There are 4 hidden switches. A switch that is on adds its own fixed numbers to the row, and there is some noise. The rows also spread widely along 2 directions, which tell nothing about the answers.
Known rows, each followed by its switches (1 for on, 0 for off):
[  0  19 -19   3 -16  -4  26  -9  10 -23 -13  22  12] | 0 0 0 0
[ 42   1 -29 -38 -35  -4  49  12  14 -85 -60 -34 -59] | 1 1 1 0
[  1 -14 -33 -28   3 -27  44  56   9   2 -42 -23 -68] | 0 0 1 0
[  0   4 -14  -3  -9  11  33 -15   2 -25 -21   1   8] | 0 0 0 0
[-20  54 -43  -6 -30 -30  33  42  47 -27 -51  31  -8] | 0 0 1 1
[  3  14 -35 -23 -16 -31  48  60  30 -21 -52  -7 -51] | 0 0 1 1
[  6  35 -38  -7 -30 -32  29  35  30 -41 -51   6 -38] | 0 1 1 0
[ 13  11 -40 -28 -37  -9  45   8  16 -55 -61 -12 -13] | 0 0 1 1
[ 12  -2 -33 -38  -7 -28  54  61  19 -22 -50 -27 -61] | 0 0 1 1
[ -7  27 -38 -10 -17 -31  35  44  18  -4 -34  -2 -22] | 0 0 1 0
[ -9  53 -21  -2 -16 -36  28  38  69 -49 -42  34 -40] | 0 1 0 1
[ 41  -1 -33 -26 -30  -5  39   4  -1 -63 -58 -36 -46] | 0 1 1 0

New rows, each followed by its switches (1 for on, 0 for off):
[  9   7 -33 -18 -17 -12  32  17   1 -19 -38 -16 -24] | 0 0 1 0
[ -5  34 -18   4 -20   4  23 -16   5 -27 -16  21  21] | 0 0 0 0
[  45   -2  -21  -45  -39  -12   65   19   24 -114  -78  -32  -67] | 1 1 1 1
[ 14  10 -18  -8 -22  12  42 -29   6 -67 -40   3  10] | 0 0 0 1
[-12  24 -39 -11 -13 -27  41  40  14  -1 -41  -2 -32] | 0 0 1 0
[  3  18 -35 -26 -26 -24  47  36  25 -34 -59  -9 -25] | 0 0 1 1
[  6  11 -33 -27 -18 -24  44  38  21 -32 -57 -10 -43] | 0 0 1 1
[ 28 -14  -7 -15   9  -7  34  30   8 -33 -28 -31 -74] | 0 1 0 0
[ -6  26 -11 -14  -9 -12  33  13  34 -35 -33  21 -10] | 0 0 0 1
[ 31  12 -40 -24 -46   2  31 -17   0 -73 -69 -21 -19] | 0 1 1 0
[ -1  52 -46 -21 -32 -48  35  58  55 -47 -70  14 -56] | 0 1 1 1
[ 22  33 -30 -29 -41 -26  53  32  42 -95 -71   4 -55] | 1 1 1 1
[  9  16 -34 -28  -4 -49  34  73  30 -14 -46 -15 -85] | 0 1 1 0
[  24   33  -31  -29  -52  -16   48   25   34 -111  -78   -5  -49] | 1 1 1 1
[ 12  46 -17  -6 -37  -6  43   4  53 -98 -51  36 -24] | 1 1 0 1
[ -6  23 -19   3 -12  -4  28 -10  16 -20 -23  20   7] | 0 0 0 0
[  0  10 -26 -30  -8 -40  67  95  46 -28 -59   1 -79] | 1 0 1 1
[-10   9  -8  -5  18 -13  29  43  18  11 -12   4 -38] | 0 0 0 0
[  1  43 -35 -19 -27 -36  43  60  41 -44 -53   5 -69] | 1 1 1 0
[ 24  -5 -10 -21  -9  13  40  -4   3 -58 -36 -13  -8] | 0 0 0 1
[ 31  -7 -11 -16  -4   3  39  -7   2 -57 -31 -28 -43] | 0 1 0 0
[-10  59 -46   4 -38 -40  19  31  42 -41 -59  24 -31] | 0 1 1 0
[  0  47 -20  -5 -22 -28  27  29  50 -57 -43  23 -30] | 0 1 0 1
[  1  47 -43   1 -37 -24  23   8  25 -54 -56   7 -16] | 0 1 1 0
[ 18  41 -32 -21 -56  -7  39   3  24 -90 -63  10 -25] | 1 1 1 0
[ 36  -7 -27 -47 -14 -33  54  50  13 -66 -64 -46 -90] | 0 1 1 1
[ -2   0  -2 -23  20 -32  42  66  33   2 -23   0 -62] | 0 0 0 1
[ -2  31 -43  -9 -36  -7  31  -4   6 -30 -46  16  11] | 0 0 1 0
[ -5  13 -32 -31  -6 -40  43  61  32 -19 -53  -2 -51] | 0 0 1 1
[ 16  21 -30 -24 -21 -43  48  55  43 -49 -76  -5 -72] | 0 1 1 1
[ 20  18 -35 -28 -20 -45  43  55  32 -66 -70 -19 -71] | 0 1 1 1
[ 13   0   0 -34   4 -17  59  47  34 -44 -27  -4 -58] | 1 0 0 1
[ 24  12 -24 -42 -30 -34  55  69  44 -78 -72 -15 -80] | 1 1 1 1
[  9  28 -50 -10 -47  -5  30  -9   7 -40 -40   2  17] | 0 0 1 0
[ 23 -31  -2 -33   6   3  51  10   1 -44 -29 -27 -35] | 0 0 0 1
[  35   17  -28  -41  -48   -3   57   15   32 -108  -82  -19  -53] | 1 1 1 1
[ -6  27 -42  -3 -36 -15  32   7  15 -17 -44  12   7] | 0 0 1 0
[ 17   9 -40 -19 -38   8  36 -12  -9 -42 -50 -10  -1] | 0 0 1 0
[ 23   0 -38 -19 -30  -1  38 -11  -8 -43 -45 -31  -7] | 0 0 1 0
[ 15   5  -7 -11  -6 -10  30   7  17 -45 -31 -14 -42] | 0 1 0 0
